The first 8 rows are patterns. Each new row is the sum of 3 different patterns, raised or lowered, with some noise. Before adding, each is slid sideways (what falls off one end comes back at the other) and multiplied by a number that may be negative. Names go in the order of the patterns.
Some rows, each with the names of its patterns after it:
[-1.65 -1.43 -1.10  1.31 -1.83 -1.23  1.80 -1.71 -1.76  1.43  0.28 -0.45
 -1.23  0.66 -1.63  0.96  0.71 -0.07 -0.07  0.50 -1.73 -0.48  1.72  0.66
 -1.09 -1.83 -0.71 -0.33 -1.71  1.19 -1.09 -1.79  0.34 -1.02 -0.15  0.89
 -1.27] => M
[ 0.87 -0.27  1.81  1.67  1.80 -0.90 -0.69 -0.55 -0.69 -0.53 -1.70  0.89
  1.00  1.05  1.48 -1.44 -0.33  0.41  1.81 -0.64 -1.42 -0.01 -1.80 -1.06
  1.51 -0.74  1.46 -0.27  1.79  0.80 -0.85  0.89 -1.81  0.76 -0.39  0.26
  0.04] => C
[ 0.25 -0.81  0.87  0.20 -1.49  1.54  1.52  0.96 -0.84  1.84 -0.29 -0.44
 -1.48  1.54  1.18 -0.47 -0.15 -0.03 -1.22  0.02  0.41 -0.19  1.80  1.89
 -0.48  0.55  0.52  1.29 -0.17  0.01  1.02  1.02  0.00 -0.16 -1.18 -0.65
 -0.36] => G
[-1.77 -0.68  0.97 -1.61 -0.06 -1.92 -0.45  1.57 -0.31  0.50  0.60  1.04
  0.38  0.83 -1.78 -1.70 -0.31 -1.80  1.04  1.28  0.28  1.36  1.32  0.75
 -0.27 -0.30 -0.33 -1.18 -1.10  1.63  1.57  1.50 -1.49  1.39 -1.05 -0.71
  0.83] => L
[-1.69 -0.29  0.95  1.34  1.33  0.63  1.41  1.56  0.42 -1.52  1.02  1.44
 -1.62 -0.78 -0.43  1.82  0.54  1.66 -0.06 -1.61  0.44  1.23 -1.73  0.73
  0.16  0.56 -1.27 -1.45  1.02  0.38 -0.50  1.00  0.01 -1.83 -1.27  1.07
  1.86] => J
[-0.01 -0.20  0.09  1.88  0.93 -0.23  1.11 -0.70  1.39  0.74  0.29  1.11
 -1.78  1.60  0.79 -1.35 -0.85  0.29 -0.93 -1.74  0.75  0.18  0.83  0.67
 -1.73  0.33  1.16 -1.20 -1.84  1.79 -0.78  0.62  0.13 -1.25  0.68  0.76
 -1.19] => H
[-0.55 -1.39 -0.10 -0.14  1.45  1.60 -1.16 -1.32  1.10  1.12 -0.37  1.63
  0.01 -1.75  0.20  1.65 -1.09 -1.28 -0.24  1.01 -0.01 -0.98 -0.46  0.27
 -0.62  1.06  0.38  0.77 -0.46  1.13 -1.78  1.62 -1.19 -1.63 -0.19  0.65
  1.53] => U
[ 0.57  1.85 -1.66  0.11 -1.62 -1.68  1.12  1.63  1.49 -0.71 -0.73  1.26
 -0.23  1.08 -1.31 -1.09 -0.16  1.56 -0.74 -1.10  1.76 -0.15 -0.76  1.81
  0.70  1.76 -0.75  0.55  1.85  0.19 -1.75  1.71  0.54 -0.84 -0.74 -1.45
 -1.09] => N

New rows. What belongs after each?
[ 3.01  2.30  0.79  1.94  2.16  1.82  0.82  1.09  0.63  2.39  3.45  2.29
 -0.48  0.00  2.59  1.62 -0.87  2.39  4.01 -0.44 -0.03  1.11  1.51  1.10
  5.17  2.28  0.40 -0.17  3.47  0.38  1.75  2.17 -2.42 -1.07  0.25  2.31
 -0.13] => M G J
[ 0.10  0.86 -0.25 -0.24  1.97 -1.18  1.58  3.97 -0.49 -0.06  2.33  1.86
  1.73  2.04  0.52  0.80 -1.31 -0.17  3.68  1.18  3.06  2.68  2.13  2.32
  3.24  0.37  3.03 -2.47  0.10  3.32  1.31  5.24  0.62 -0.28 -0.52  0.57
  4.14] => M L U
[ 0.67 -2.88  2.40  5.33 -0.93  2.18  0.36  3.46  3.40 -0.43  1.76 -0.09
  1.49  0.42  1.71 -1.62  2.60 -0.25  2.64  4.67  1.50 -0.78 -0.98  0.09
  3.52 -0.74 -0.83  1.85  1.40  2.78  4.45  0.66 -0.82  1.71  0.38  0.02
  3.19] => C H U
[ 0.48  0.21  1.76  1.59  2.76 -2.06 -2.20 -2.29 -2.66 -2.23 -2.23 -0.54
  0.95  0.42 -0.02  0.27 -0.85 -0.68 -1.09  1.30 -2.84 -0.35 -2.78 -0.79
  2.60 -1.16 -0.37  0.19 -0.35  1.16 -0.71 -1.24 -0.26  1.05 -1.81 -0.86
 -0.46] => C G L
[ 1.52 -1.61 -1.36  1.46  0.63  0.31  0.42 -2.48  0.69 -0.26 -0.87 -1.24
  1.02  0.77 -1.95  0.84  3.24 -1.08  0.84  0.95  0.02  1.67  0.72 -0.13
 -1.32  3.38  0.40  1.10 -1.30  3.27  1.97 -0.58  2.62  3.32 -2.42 -0.67
  1.53] => M C J
[-3.02 -3.91  0.72 -0.60  0.40 -0.62 -3.49 -0.08 -0.37 -2.74 -2.21 -2.60
 -4.85 -1.24  0.98 -1.54  1.51  0.01 -3.93 -1.30  0.70 -3.75 -5.11 -1.13
 -0.12  0.15 -1.20 -4.08  0.34 -2.23 -2.13 -0.57 -2.34 -2.43  1.76 -3.55
 -0.36] => L H U
[-1.82  1.42 -4.81 -1.21  0.20 -1.34  1.27 -2.80 -1.31  1.34 -0.91 -0.88
  0.95 -3.05  0.16 -0.68 -1.76 -0.19  2.41 -1.32  0.67  2.45 -1.62 -3.55
 -1.66 -2.46  0.59 -1.37 -1.00 -3.70  2.26  1.81 -2.09 -0.90  1.59  0.06
 -0.90] => M C N
[-2.37 -1.04  0.04 -4.58  0.38 -0.57 -2.06 -3.69 -0.45 -1.85 -1.73 -3.41
 -2.26 -1.95 -3.52 -2.11 -1.52 -0.18 -4.68 -3.62 -1.44  0.00  0.69 -2.67
 -0.76 -0.45 -2.22 -2.63 -2.87 -0.28 -4.58 -1.88 -2.00 -0.59 -0.18  0.15
 -1.29] => J H N
[ 2.02 -0.13  0.44  0.37  0.02 -2.04 -1.99 -0.37  0.49  1.40 -0.28  1.05
  1.71 -1.66  1.14  0.80 -1.89 -2.55  3.04 -0.06  1.33 -3.90  1.79 -0.19
 -2.10  1.98 -3.01 -2.44  1.80 -0.37 -0.55  0.68  2.64  0.07 -0.06  0.04
  0.95] => G L H
[-0.12  0.10 -2.84 -1.04 -1.86 -0.73  0.08 -3.29 -2.63 -2.72 -0.07 -0.40
 -3.29 -2.61 -0.32 -5.10 -3.31 -0.78 -0.23 -0.82  1.21  1.22 -0.48  0.37
 -2.41 -1.01  0.10 -3.97 -0.55 -2.62 -0.83 -5.07  0.36 -0.31  2.30 -2.48
  0.00] => C G U
[-0.20 -2.64 -3.10  0.21 -3.26 -5.11 -5.18 -3.70 -5.75 -1.94 -0.85 -5.75
 -0.40 -3.26 -6.53  0.77 -0.39  0.82 -3.86 -3.33 -2.09 -4.06 -4.31 -3.48
 -3.04 -4.36 -0.37 -1.88 -4.75 -0.13 -3.79 -4.95 -0.39 -2.09 -3.61 -3.73
 -1.86] => G L N
[ 1.40 -4.13 -1.87  1.47 -1.51  0.87 -0.45 -1.29  2.25 -0.79 -1.50 -0.22
  0.49  2.33  1.05  1.13 -0.07  1.01 -2.04  4.30  0.79 -2.07 -0.92  0.59
  2.93 -0.53 -3.56 -2.06 -0.36 -0.89 -1.60 -0.68  0.40  0.74  0.29 -0.34
  2.44] => J H U
[ 3.01  0.17  1.29  3.50  1.46  1.32  0.61  0.81  2.54  3.73  2.58  0.90
  3.64  2.55  1.98  0.27 -0.05  1.65 -0.12  0.21  4.75  0.94  1.50  1.65
  0.41  2.84 -1.03 -0.38  1.91  2.95  2.15  2.98  5.95  0.49  3.07 -1.11
  0.20] => L J H
[-1.28  0.62  1.82  1.19 -1.98 -2.24 -2.41 -1.41  1.00 -0.86 -0.97  0.92
  0.96 -0.62 -3.32 -2.47 -1.51 -2.54 -2.06  1.54  1.20 -1.56  0.03  0.15
  0.13 -3.54  0.01 -3.29 -1.67 -0.41 -1.57 -1.19 -3.44 -1.81  1.54 -1.35
 -1.62] => G L U
[ 0.88  0.21 -1.36 -1.60  0.56  0.62 -2.43  1.57 -1.58 -1.40 -0.72  2.32
  0.26  0.68 -2.79 -2.77 -3.17 -0.97 -0.77 -0.91  1.85  1.85  0.45  0.34
  0.11 -1.35 -3.01 -0.74  1.83 -0.93 -0.97  0.27 -1.35  0.24  0.82 -0.38
 -1.07] => C G L
[ 1.62 -0.17 -0.16 -0.28  1.15  4.03  1.86 -0.86  0.73 -0.10  0.86  2.60
 -0.63 -0.60  2.18  2.53  1.03  1.13  1.13  0.93  2.59 -0.87  1.34  1.60
 -1.03 -0.66  0.85  0.63  1.97 -1.53  0.36  2.69  0.01 -0.74  0.90  0.86
  2.40] => H U N
[-1.14 -0.85  2.39  1.39 -0.97 -1.63  1.49 -0.54  0.79 -2.71 -4.25 -1.14
  1.99  0.98 -0.76 -3.23  1.86 -0.78  0.18 -2.07 -0.37  0.35 -2.09 -1.53
  2.12 -2.46  1.89 -0.60  3.96 -1.83 -4.53  1.82 -1.29  0.75 -2.59 -2.82
 -1.16] => C J U
